All groups share one centre, and each spreads out both ways along 12 directions, with some noise.
Some rows, each with its group after it:
[ -4   7   7   1  -4   1  -5 -15   2  -2  15   0  -4   3 -15   9  -2   9
  -4   8] | (1)
[  0  13  -7   3  -6   0  12  -8  -8 -10   3   6  -1  18  -7  -6   0   3
 -18 -20] | (2)
[  5   0  -7  17  10 -13  15  -8  -2  -7   9 -12   5   7   3   2   4   8
  -5 -12] | (2)
[-15   3   3  -5   7  10  10 -15  -6   2   4  18   6  10   1   4   1   3
   1   1] | (1)
[ 11   2  -3  -5   6   5   3   7  14   4 -22   9  -2   4   4  -4  -1  -8
  -3  -6] | (0)
[ -1   3   2   6  -6   7  10 -14   0  -4  -8   3  -1  -7   4   1  -3   8
  -1  -3] | (4)
[ -3   7  -4  -3  17   9  -6  -6 -17  -1 -10   1   1   2  12   3  13  -1
   6   2] | (2)
[-9  0  5 -4  3  4 -3 -2  7  3  6  6  2 -1 -4  3  4  2  3  1] | (2)
[  1   9  -6   2  23   6  -7  -4   7  -6   5   6   6 -10   4   0  -4  -2
 -11  -5] | (2)
[ -4   8 -21 -14  34  10   3 -11 -18 -23 -17   9  -8  -9   2  21  -6   9
  -7   1] | (4)
[  3   4  13  -9   5   8  21  -6  25 -14  12  10   4   6 -12  11  -3  -1
   2  11] | (3)
[ -3  -5  -5  -8  13  -1  16   2  -2   6  -2   5  -4   8  -9  -3  14 -16
  -5 -11] | (1)
[-16  -3   4   3   9  -3  -2   0   5  18   4   9   2  -6   3  10  -5  -3
  -5 -31] | (0)
[ -2  -6 -12   4  10   3   1   5  13  -2  -3  -1  -3 -15 -12  12  -8  10
   1  11] | (3)
[  0   0  10 -10  -6  10 -13   9  -8   7  15   2   1  -7   5   0 -17 -31
  -6  -4] | (1)
[ 5 -6 -8  1  8  1  3  7 -5 -6  5 -2  4  1 -1 -3  1 -9 -4  7] | (1)
[ 10  -4  -1   8  -7   4  -6   9  15  -8   1  -2   2   6   3  -6 -10   4
  -9   0] | (4)
[  3  -9   7  -6  -8  -7   6  -5   4  -2  13  -5  -8  16 -13   1  -1  -5
  -7   9] | (3)
[-1 -4 -2  5  0  3  1 -4  5  2  1  5 -1  2 -1 -2 -5  2 -5  6] | (1)
[ -8  21   0  -3  13  12  -7 -20  -3  -3  -9   7  -5 -25  -7  -1  16   4
  -6  -8] | (4)
[ -7   4  -1  -8  10   9 -10   3  13   2   4  15   3  -2  -4 -10   3  -4
 -11  -4] | (2)
[ -6  -5  -5  -3  11   6  -6   0  -1  -9   5   5  -3  -2  -4  11 -10   2
 -11  -2] | (4)
[ 1  7 -3 -5 14 -1  3 -6 11  4 -7  3 -3  4  0  5  0  6  4  6] | (4)
[  4  -8  -3   0  11  -2   5  -9   4  -9  -3  -9 -12  -8  -3  14  -5   5
  -5   7] | (0)
[ -6  -6  -4   7  21   3 -19   4 -11  -2  -1  -3   0 -18   5  22  -7   5
  -2  -7] | (0)
[ -6 -12   5  -5  -5   5  -4   9   0   3  10   5   1   2   3  -5  -4 -15
  -7  -7] | (4)
[  2  -2   0   4 -16   3   1   2  -6 -15   4  -5  -4   6  -1   0  -6   6
  -8  -3] | (2)
[ -7  -3  -2   2  18   5   6   3 -12  10   1   8  12  -2  18  -7   2 -19
   2 -12] | (1)
[  0 -12  -5   8  -9  -4  35   2   1 -13  -7   2   4  -2   8 -11   3   1
  -3 -19] | (4)
[ -2   1   9  -6  -1   0  14 -10   9   1  19  -8  -6  -6 -11  19 -11  -6
   5   4] | (0)
[-14   8  -2   3  13   5  -4 -14 -16  -1   4   4   3   3  17 -10  15   0
  -9 -20] | (0)
[ -7 -16   4   0   6   3   5  -1  -6  -1  11   5   5   3   2   8  -4  -3
   5  13] | (0)
[  7   6  -2  -7   3   3  10   7   0   0   0   0   1   6  -6  -3  10 -15
   7   3] | (3)
[-3  9 -4 -7 17 12  5 -4 -6 -3 -3 14  6  5  1 -1  7 -6  2  3] | (1)
[-11  -3 -11  -9   6   2   7  -3 -22 -14   0   6  -4   4  -1  -7  10   0
 -12 -10] | (4)
[-15 -14   8  -6  -5  16  11 -12  -4  -2  10  20   8   5  14   1 -18  -4
   3  15] | (0)
[ -6  -3  -3  10  13  -9  -7   4   4   7   1   5   4  -1 -14  14   1  14
  -2  -9] | (0)
[-6  8 -1 -4 -4 12  9 -3  0 -2 -4 12 -2  1 -8  5 -6 -2 -5 -9] | (3)
[ -8   0   2  -3   6   3 -12  -5   1 -11  16   0  -2  -4  -9   6   3  10
  -6   8] | (1)
[ -2 -10  11   7   0   0   3  -6  -6   5   6 -11   0  -6   9  13  -2  -3
  13   7] | (3)
[  5  -5  12   9  -2  -7 -15  -3   5  14   6 -21  -7  -2   4  10  -2  -3
   8   5] | (4)
[-24 -11 -24   9  10   7  -3   9 -14   8  -2  15  10 -13   3  -1  -6   8
  -2  -8] | (3)
[ 9  3 -4  5  9  0 -3  3  3 -1 -8 -7  0 -2  8 -5  8  0  2  0] | (1)
[-14  -2  -6  -4  18   5   6 -15   4  -2  -5  14  -2   8 -13  -1  24  16
  -2   7] | (1)
[-1  5 -3  0  7  5  4 -6 -9 -4 -4  2 -2  5  0  3  3 -1 -3 -3] | (1)
[-11   1  -8   4   0  15  -8  -2  -7   6 -12   5  -7 -20  -4  14 -14   1
  -2  -3] | (3)
[-5 -4 -3  2 -1 -2  1 -7  1  1  7  6  1 13 -2 -6 -2  8 -7  5] | (3)
[ -3   3   7   3   6   5   0 -13   3   1   3   1   1  -2   3  10  -3   5
   3   6] | (3)
[  8  -1  12  -2  17  -3  11 -15   9 -24  16  -6   1   7   1  18  -1   8
  -2   8] | (3)
[ -2  -3  -7  -2  20  -8   1  -3   6   9   5   7  10  12   9 -10   3  -1
   3  11] | (3)
[ -7   7 -16   3   8   3   0  -9 -22  -4   5  10  -5  12 -25  -7   8  -4
 -28 -13] | (1)
[  0  -5   1   4  18  -2   1  -7  -2   9 -16   7   0  12   5  -6  19   0
  -1  -2] | (0)
[-14  -8   5   6  -5 -11   6  -8  20  12 -12  -1 -11  -4  -1  17   0  25
   3 -21] | (2)
[ -6 -16   2 -14  16   9   7   7   3   6  -5   8  -2  -5   8   3   5 -20
   4   0] | (1)
[  0  13   5  10  -7   4  -1 -11   3  -3   4  -3   5   1   7   2  -1  14
   6  -1] | (2)
[ -3  -9 -11  -3  11  -1  28  -3  -3  -8  -1  16   4  23  -3  -5   0  -1
  -9  -3] | (2)
[ 10   8  -2   7  15   8 -10  12  12 -12  10  -3  10  -3  -2   4  -2  -2
  -5   1] | (4)
[  3  -7   3   6 -27   1 -17  -4 -27   2   3 -14 -12  14  -1 -10   0  -2
  -5  16] | (3)
[ 11   0  13   9  -3  -1  -2 -11   6  -7   4 -14   0   4   9   4   4   9
   8  15] | (3)
[ -1   2  -3   1  12   0  -6   5 -12  -1  -1 -11  -4 -10   7  11   2  -9
  -3 -20] | (0)
[ 6  9 -2  3 10 -1 -1  4 12 -3  4 -3  3  2 -5 -4 10  1 -1 -2] | (4)
[ 3  5  8 12  5 -4 -4 -9  6  7 12 -9  3 10  0 15 -5  9  9 10] | (4)
[  7   4   1 -15   0  10   0  11   4  -4  12   8   3  10 -10 -17   4 -27
  -8  10] | (2)
[  2   3  -3  -2   6   1  22 -12  -2   1 -12   7  -5  14  -1   8  -5  -3
  -3  -7] | (2)
[  6  -1  -3 -13  -7   7  13   2  -9 -24  16  -9  -7   5  -8   0  -3 -12
  -6  12] | (0)
[ -9  19   3 -13   2  12  11 -14  17  -2  16  19   8   9  -1 -20   7  -5
  -7  -2] | (0)
[  2 -13  -1  -1  -6  -3  12   1 -13  -2  -7  -6  -5  17   4   0   9  -2
   7   8] | (2)
[ -9   1   4   3  10   8  -5 -13   2   5   2   8   4  -2  10  13 -13   6
   3   3] | (4)
[-15  18  15   6 -12  10 -12   0 -12  24   8  14  17   4   9   8 -12  -6
  14 -17] | (0)
[-14  -4   3   1   8  -6  14  -1   2   3  15   1   8   2   1  10   7   3
   8 -14] | (2)

New rows. What belongs after each?
[ -1   3   6  -4   2   4  -6   5  22 -13   4   3   7   0  14  -4   3  16
   7   3] | (1)
[  9  10   0   1  -4  -5   7  -4  -7   5 -16   1  -8  25 -10  -9  19  -3
  -7 -13] | (0)
[ -4  -2   2  -5  18   5   0  -8   2   9   2   7  -3  -5   0   6  -5 -14
  -6  -3] | (2)
[ -3 -12   2  -9 -22  -7  31   2  10  -8   2   4 -14  20 -26  14  -9   6
  -7  -9] | (2)
[ -7   3  14  12  -8   7 -15  -8   2   8  12  -2   3  -8   2  -2   0  -2
  -3  -8] | (4)
[ -1  -2  -6  -5  17   5   5  -3  12   0 -11   8  -6  -3  -7   5   4   1
  -4   3] | (1)
[-14 -21   2   8  10  -3   6 -20 -10  -3   7  -4  -7  -6  10  16  -6  10
  -4  -2] | (0)
[ -5  -8  -9  11   9  -3  -5  -5 -12  -4  -4  -4   1   3  14  -5   5  10
  -8 -10] | (2)
[-10  -3   4  -7   4  10  -1  13   6   3  18  21  19   4   0  -5  -5  -8
   7  10] | (0)
[ -7  -2   1  -5  14  -3   8   2  10  -7   8  -5  -5 -16 -12  30  -5   7
   5  -8] | (2)
[-10 -13   2   0   3   1   1   9   4   1   4   3   6  -2  11  -1   5   1
   7  -3] | (2)
[ -2  23  -5  -7  14  16   3   0  -6 -13   7  13  13   5  -7  -6  19  -1
   5   7] | (3)
[-10 -10  16   1 -13   2 -16   9  14   5  16  -8   2 -14   5   5   0   6
  13   4] | (2)
[-17  12 -10 -11   6   7  12 -22 -21 -18   5  17  -5   4 -23   1  14  14
 -16  -4] | (4)
[  8  -7   1  12   7   6 -10  15   3 -10  13  -6   8   3  10  13 -18  -5
  -2   0] | (4)
[ -1 -15   1   7  -3  -1  -1   8   0   3  15  -2   9  -2   9  -5 -14 -11
  -4   1] | (1)
[  8  15   4  13  -4  -1 -11  -8  -3   4   2 -12   6   7  12 -15  16   3
   5   3] | (2)
[-12 -14   7  -6  13   2   2  -5   0  13   1  21  -1   5 -18  23  -8  -2
  -1   5] | (0)
[ -8  -3  -1   7   9  -5   4  -7  -4   4   7   1   3   3   5  -2   2  -2
  -9 -16] | (2)
[ -5 -13  10   2   3  -2   3   1  19  13  21   8  10  18   1   8 -16   0
   7  13] | (4)
[ -3  15  19   1 -18  12 -10 -11 -16   8  19   4  11   7  14  -1 -17 -15
   7   3] | (1)
[ -7  -1   7 -10  -3   7  -3  -1   9 -12   5   5  -3   2  -2   6  -1  10
  -2   1] | (1)
[-13  14  -9  -2  11  12   6 -16 -17  14  -2  26   0  10 -18  -7  -3 -18
 -25 -25] | (1)
[ -9 -20   4   4  -8   0  12  -1   0  -5  15  -2   2  -4   9  15 -25   3
   5   5] | (0)
[  4 -12 -13   0  18  -4  14  -1  16  -5  -9   2  -4   5 -15  -3  18   8
   1  20] | (1)
[ -4   2   3 -10  17   2   2 -13  10   1   7  -4  -9  -9  -2  -2  11 -10
  -9  -6] | (0)
[-10  -4   5 -15  12   4 -15  11   2   4  14   0  -3 -10 -10   2  13 -15
  -2  -3] | (2)
[-5  1  4  1  2  9  7  0 -2 -4 14 11  9 11 -1  4 -6 -5 -4 -4] | (4)
[-14 -16  11 -11  -2   1  -1   6   4 -11  18   0  -2  -4   5  14  -7   1
  -1  -9] | (1)
[  1  -3  -6   5  -5   7   1  -2  -7  -4   7  10   8  16  -4 -19   2  -1
  -7  18] | (1)
[ 2  1  1  5  4 -1  2 -1  8  5 -2  3  6  7  3 -4  6  3  5  2] | (0)
[  3  15   2  -7  10   6   1  -7  -7   1   7   3   1   7  -7  -1  10 -14
  -1   2] | (2)
[ 0  3  1  0  8  6 -8 -4 -7 -1 -5 -1 -2 -4  6  6 -2 -1  0  1] | (0)
[ -4  -9   1  -7  -3  -1  -2   7   2  15   0   3  -3   5   4 -10  -3 -17
  -5  -6] | (3)
[ -4   0  14   1  -3  -1  -2  -8 -12  10   8 -11  -2   1  10   7   7  -9
  11  -3] | (1)
[ -3   4   5   2   0   2  -8 -22  23   2   6   0  -8  -4 -11  -1   0  16
  -8  15] | (0)
[-10 -16   2   7   9  -4  14 -13   7  10  -4   3  -3   0   1  10  -2   8
   3   0] | (1)
[  3  12  -4  -8   2   0   5 -12  -4 -14   6 -14 -15   0  -7  -3  11  -6
 -16 -11] | (0)
[ 4 -4  1  0  6 -7  7 -4 14  4  3 -3 -2  9 -4  7 -1  6  7 14] | (4)
[-7 -6  5 -4 13  5 12  3  3 -8  1  5 13  0 28  5  1  3 17 -2] | (1)
[ -4  -1   0 -14   5  -4   1  -9   4  15 -10   4 -10  14   6  -1   1   0
   4   6] | (4)
[ -8  -2   8   9   3   0  -5   1   1  16   1  11   9   0  -6  22 -14   6
  10  -1] | (0)
[  6  14 -11 -10   8   8  -4   4 -20 -14  -3  -1  -9   8 -15  -5  15 -15
 -16  -8] | (1)
[ -4  12  11   7  -4  -2  -7  -7  26  23   0   9   3   1 -14   7  -5   9
   3  -6] | (0)
[-10 -24   9   3  20 -13   5  -9   1   8  10   1   7   6  36   3 -10  -3
  -3 -16] | (3)
[  9  23  -4   6   4  -2   2  -8 -15  -6   4 -10   1  10  -6   1  10  -1
  -2  -7] | (1)
[-8  3  5  7  3  0 -3 -8  6  6  2  1  6  5  9 -8 13 11  6 -4] | (1)
[ -7   0  -1   7   1   3 -12  -7  -9  -1   8  -1  -2  -3  -2   1  -4   2
 -13  -7] | (1)
[  2  -3  -2   5  -2  -8  -6  -2  -8   0   6 -16 -15  -2 -16   7   3  -4
 -15 -13] | (1)
[  4   2  -1  -1  13  -4  -4  -1   8   6  -9  -2  -9   1 -11   2  11  -1
  -8  -7] | (0)
[-12 -18  -4   1   4   6  12  -4  11  -9   0  17   1  -8   4  10 -24   8
 -11  -4] | (4)
[ 18  19  -2  12   7   0   2  -7  -1  -2   4  -8  13  13  13 -21  12  -6
   3   9] | (2)
[  1   8  13  -1   2   6  -2   6  -4  -1  18  -1  20   0  26   0  -8 -13
  16   0] | (1)
[  2   2  -2   8  -1  -5  15 -13   2   7  -6   0  -2  18  -8  -8  17   9
   3   6] | (1)
[ -7   1   7   5   0   9   0  -5   8   3   2   7   5 -14   5   0  -3  -4
  -4 -12] | (4)
[  3  26  -2   0  19  11  -5 -11  -6 -10   5   2   8   0  -7   2  16   6
   5  13] | (4)
[ -1  -1  -5  -4   8   9   3 -18   5 -14  -7   8  -8   5   2 -10   3   9
 -17   9] | (0)
[ -7   9  -4   3  19  12  17   5   5  -2  -2   8  13 -18   3  13   6  -1
  15  -8] | (3)
[  9  21   5  -8  -1   9 -13  -4  11  -9   8   2  -1   7 -19 -11  16  -1
  -4  17] | (3)
[-13 -28   1   3   9   6   7  -7  21   6 -11  14   1  -7  15   3  -9  14
   5  13] | (1)
[-10   2   8  -5 -12  -8  26 -13  11  21  -8   8  -9  11  -5  -3   2  -7
  -6 -32] | (4)
[ 0 -3 -3 -2 14  5  1  1  0 -8  5  1  4 -2  1  3  5  0  4 15] | (1)
[ -7  -4  -4  -3   0  11  -7  -2  -2 -19   9  12   2  -2  -1   5 -18   9
 -14   5] | (1)
[ -5  13   1  -8   2   2   6   2  -3 -12  15   6   7   9   0   1  -1  -3
  -5 -19] | (1)
[  1  17 -13 -16  13   5   1  -4  -2 -12 -10   8  -7   1 -13 -11  18   0
 -10  -1] | (4)
[  1  16   4  -2  -6   9 -14 -12   9  -5   4   5  -3   1 -11   2  -7  12
  -7  12] | (1)
[  0  -2  -6   6   7  -7  -5   0   6  -1  -2  -3  -1   3   7  -7   2   7
 -12 -16] | (3)
[  4  10  -1  -1   7  -4   0 -10   9   1  -3  -7 -11   3 -11  -3  15   0
 -11  -9] | (0)
[ -2  -9  -4  15  -3   1  -5 -11  -9   4 -10  -5  -5  -1  10  -2  -2   7
  -5   1] | (1)
[ 12  19  -3  -6   7   6  10   5  -5  -7  10   5  13  14  -4 -10   9 -13
   5  11] | (1)
[-18   9  13 -16   1  10  11  -6  -7 -20  19  15  11  14  12  11   3  11
  10  -9] | (1)
[-15  -4  -6  -1  14   8   4  -8  -4  -7   5  15   3   3  -5   4   3   9
  -9   0] | (1)
[ -6  -3  -1  -2  -3   4  -2   2   2  -1  -3   5  -1   3   5  -4  -1   1
  -8 -13] | (2)
[ -1  -6  -2   6  -2  -1   1  -4 -16 -10  13  -5   2  19   1   3   1   8
  -1  10] | (4)
